All groups share one centre, and each spreads out both ways along 8 directions, with some noise.
In the rows, zero is written as 128.
Known rows, each followed by its group:
123 128 82 149 108 123 97 148 171 130 142 150 134 99 116 126 138 135 121 169 153 99 => geb
135 151 130 114 121 130 115 148 74 155 148 124 126 92 158 160 182 171 88 130 140 207 => pepov
114 110 129 141 118 173 95 94 135 150 141 127 66 94 131 123 128 119 146 122 105 112 => poni
129 112 113 124 136 138 107 140 108 145 137 149 123 109 131 137 149 158 105 119 127 157 => Sugu
142 164 150 147 93 91 144 129 136 102 129 89 140 136 143 95 147 125 154 156 126 121 => pepov
153 167 146 152 94 146 110 99 99 104 116 97 124 119 96 102 155 115 156 146 121 84 => Sugu
147 145 118 148 101 129 116 124 131 134 124 124 141 124 127 123 159 109 131 142 129 108 => geb
138 113 152 159 118 142 117 119 124 134 111 161 111 90 100 132 125 104 155 113 112 83 => Sugu
123 127 110 139 125 148 105 137 126 110 115 153 134 108 121 131 141 131 137 144 132 139 => pepov
167 172 166 143 87 68 151 129 85 150 179 68 135 126 148 104 165 141 124 147 127 124 => pepov
154 144 159 124 105 98 130 139 123 137 121 116 118 109 148 124 157 187 124 115 120 160 => pepov
146 114 139 126 133 119 128 135 121 154 127 145 132 125 145 131 144 157 114 99 115 152 => poni
141 123 132 140 122 134 109 129 119 130 124 146 127 111 113 124 139 145 129 118 122 116 => pepov
173 105 187 144 119 132 137 102 101 142 102 125 102 121 126 105 156 159 157 80 80 124 => geb
105 117 135 127 136 142 117 127 127 119 131 142 108 112 131 136 107 108 137 125 120 133 => geb
124 145 111 140 101 130 113 149 138 129 132 136 124 92 115 149 148 113 121 159 156 115 => poni
125 150 121 119 116 133 116 132 112 145 137 128 124 116 140 164 142 101 99 132 139 149 => poni
100 132 85 135 127 134 108 148 149 111 140 153 141 113 119 145 112 89 123 159 151 113 => geb
143 122 149 125 137 112 134 155 111 91 89 168 155 133 89 146 109 121 136 104 125 119 => geb
146 174 121 118 100 110 114 134 144 108 106 136 147 134 98 151 122 97 107 130 143 97 => poni
128 182 145 123 94 125 136 124 90 137 136 97 126 114 150 162 154 80 111 145 140 157 => poni
122 125 143 139 111 140 122 111 134 151 138 117 92 107 161 128 144 117 139 129 112 139 => geb
157 156 137 114 109 71 144 168 132 150 122 150 163 124 139 175 144 146 81 105 150 157 => Sugu
126 118 104 144 115 115 125 153 153 145 144 138 132 108 135 128 143 137 121 153 146 125 => geb
131 101 127 145 137 128 124 117 140 150 139 144 121 127 147 123 122 118 133 113 110 121 => Sugu
101 122 138 154 109 124 156 146 142 114 121 135 124 118 137 144 111 31 159 151 134 119 => pepov
131 127 130 133 126 141 106 137 118 117 112 159 123 106 107 141 126 124 131 119 124 122 => geb
120 147 130 160 93 148 115 134 111 117 135 124 106 71 105 124 155 111 152 171 145 110 => poni
143 112 124 136 111 93 130 161 169 148 123 154 119 99 128 136 140 179 118 120 140 129 => poni
131 118 153 132 123 159 109 120 92 136 123 146 89 86 120 143 140 141 134 107 105 148 => poni
133 108 136 138 122 127 125 127 149 133 118 147 110 118 132 125 123 130 140 112 114 121 => poni
144 100 136 138 132 92 139 133 176 141 121 158 134 140 143 123 104 133 133 96 108 108 => Sugu
131 140 140 145 136 178 105 95 56 122 130 119 122 117 119 118 149 94 144 131 102 129 => poni
128 136 128 143 109 132 126 121 124 129 131 114 122 119 136 121 146 112 135 145 128 126 => Sugu
126 118 138 131 122 143 117 126 122 116 116 129 107 113 130 120 139 135 143 128 111 147 => Sugu
122 111 132 134 125 146 122 113 172 131 94 142 103 125 151 128 129 127 148 109 110 135 => pepov
141 160 127 128 111 103 129 128 131 112 123 120 155 146 123 130 128 100 121 136 137 111 => geb
163 119 145 142 97 73 167 132 140 203 173 115 123 127 135 148 127 97 99 108 133 85 => pepov
130 141 138 127 122 144 110 118 113 121 121 137 119 116 123 140 125 111 128 121 118 125 => geb
141 138 149 134 117 130 112 128 98 123 133 112 112 98 143 104 166 186 143 135 117 163 => pepov
133 149 145 119 111 161 105 92 106 68 105 72 102 153 119 63 147 151 172 140 95 137 => Sugu
126 133 151 133 114 130 140 115 121 134 128 111 112 122 155 134 136 100 134 123 116 141 => pepov
151 132 101 145 108 79 135 165 163 157 141 150 166 119 130 140 148 143 100 140 157 110 => Sugu
137 119 150 126 116 105 139 120 162 122 122 106 108 143 159 100 128 151 149 115 102 143 => Sugu

New rows. What belongs after each?
160 130 115 153 109 116 125 131 126 145 132 124 154 133 119 108 168 141 126 138 132 106 => geb
140 131 148 142 117 138 128 82 133 122 135 91 108 155 147 82 126 110 159 122 88 103 => Sugu
105 102 95 142 133 162 119 128 164 122 105 169 129 129 119 150 114 57 138 133 130 100 => pepov
167 115 127 135 123 72 131 169 170 146 112 189 160 118 110 149 123 166 107 98 140 105 => Sugu
148 140 145 137 115 115 133 96 133 146 143 99 127 151 157 106 130 108 133 121 103 109 => Sugu
140 130 126 123 125 136 116 129 124 147 121 144 128 120 127 151 138 130 109 111 123 134 => pepov
133 101 107 162 132 147 105 125 127 152 140 160 128 100 109 125 138 115 134 133 123 94 => Sugu
118 148 132 154 93 157 114 103 112 133 152 98 92 90 126 118 148 93 150 165 128 107 => poni
129 134 144 137 99 138 109 120 148 124 115 133 84 91 110 134 125 125 146 126 122 99 => poni
141 124 105 145 123 131 114 153 120 121 118 164 154 112 98 138 148 126 121 139 142 115 => geb
121 106 130 155 131 161 112 118 108 115 124 154 118 109 97 122 117 80 161 134 110 93 => pepov
120 133 116 130 122 158 111 133 95 125 129 130 119 106 124 137 158 123 122 143 132 155 => Sugu
135 111 104 161 127 136 115 138 128 121 131 157 146 121 77 122 118 79 144 144 134 57 => pepov
142 140 143 130 117 123 135 109 123 146 125 118 125 137 139 141 131 95 122 110 114 118 => pepov
132 135 125 140 123 142 119 135 53 145 163 129 130 105 114 148 149 89 110 140 133 127 => pepov
124 125 115 132 129 155 110 123 109 140 130 136 123 113 137 140 148 117 118 130 124 143 => pepov
141 106 111 111 146 142 90 142 124 92 109 153 128 133 100 101 131 194 128 110 112 144 => Sugu
144 128 138 133 110 100 143 145 144 139 122 143 135 124 120 151 123 105 122 117 134 109 => pepov
126 142 144 130 114 125 133 143 120 110 106 139 130 117 130 148 131 101 132 127 129 141 => pepov
148 110 140 143 120 118 132 160 134 117 89 171 136 101 98 137 139 141 138 113 130 118 => geb
138 110 115 155 125 137 114 130 131 118 121 164 138 119 78 125 112 88 143 129 124 66 => pepov
158 142 154 140 99 138 128 92 101 178 145 84 99 116 170 118 186 134 125 114 102 152 => geb
148 148 139 144 108 122 122 124 124 118 111 129 134 120 108 126 137 120 140 131 127 97 => Sugu
125 138 124 133 103 115 136 142 136 126 131 113 128 124 146 133 148 118 132 150 141 146 => Sugu
142 151 135 120 118 143 100 105 117 116 109 135 119 126 102 137 121 107 122 112 115 102 => poni
130 123 126 134 119 123 124 153 140 122 111 151 131 107 127 139 140 133 129 130 137 141 => pepov
125 130 122 121 126 105 140 144 149 124 126 133 146 149 157 139 124 102 118 126 132 151 => Sugu
127 122 133 133 131 151 109 115 129 122 104 146 115 117 130 128 134 133 139 114 112 134 => pepov
141 113 121 147 126 143 114 130 115 136 124 149 127 106 113 129 151 130 132 128 124 119 => geb
146 100 145 137 134 128 119 135 126 144 111 173 112 99 117 142 123 150 133 92 109 124 => Sugu
123 138 152 112 117 101 133 134 141 134 135 124 101 113 156 143 112 149 121 112 122 157 => geb
119 138 85 108 126 78 149 167 167 138 146 128 178 174 182 151 131 104 84 143 157 174 => Sugu
141 116 142 142 108 110 146 119 143 168 144 121 116 129 144 140 125 90 128 112 116 102 => pepov
138 119 109 148 122 129 110 130 143 135 133 141 133 121 119 117 143 138 133 137 131 108 => pepov
128 125 138 129 139 115 156 136 103 132 139 117 149 149 145 130 129 102 126 125 125 145 => geb
152 154 164 138 110 159 109 67 73 146 144 76 95 125 139 100 155 125 145 117 86 120 => Sugu
155 130 135 153 112 137 133 123 100 140 115 123 147 131 127 121 173 111 133 128 122 119 => geb
132 149 119 139 94 110 130 133 158 137 135 112 126 123 137 135 139 111 121 148 144 114 => poni
137 119 136 130 122 120 126 131 137 137 121 141 119 120 136 134 134 135 126 109 118 134 => poni
140 118 149 170 105 112 139 138 121 145 147 111 114 89 146 94 173 169 157 150 126 135 => poni
168 182 156 167 73 104 133 126 108 148 121 119 144 85 94 147 164 102 125 146 154 69 => Sugu
154 126 128 146 135 162 86 110 78 133 121 165 132 99 75 135 137 129 125 111 114 85 => Sugu
164 147 112 108 135 55 162 148 163 132 112 125 216 220 165 133 121 102 89 102 134 136 => poni
145 136 129 151 111 112 119 141 123 109 130 136 143 119 101 108 139 134 143 147 135 98 => pepov
131 117 93 147 133 152 104 145 79 156 163 160 145 100 91 148 142 101 105 146 146 107 => pepov
101 98 146 143 92 113 159 168 175 132 118 129 75 73 165 130 155 157 154 147 140 178 => Sugu
137 153 160 114 116 107 127 117 134 114 118 118 116 130 136 132 105 127 129 107 110 126 => geb
132 152 138 120 116 114 114 135 138 108 111 144 126 116 117 150 113 122 125 121 126 121 => geb
150 155 129 116 121 101 132 125 119 145 135 118 157 159 153 141 138 118 95 116 127 140 => Sugu
137 123 139 146 126 128 128 115 125 148 128 140 129 123 133 141 123 92 134 113 116 112 => Sugu
162 122 149 158 118 64 155 140 165 186 130 177 159 122 144 174 107 88 110 84 126 79 => Sugu
147 142 135 149 103 103 141 131 135 124 133 111 146 134 139 104 151 123 143 148 131 110 => poni
147 157 129 134 110 119 120 137 101 121 122 128 147 120 111 134 151 121 117 139 139 120 => poni
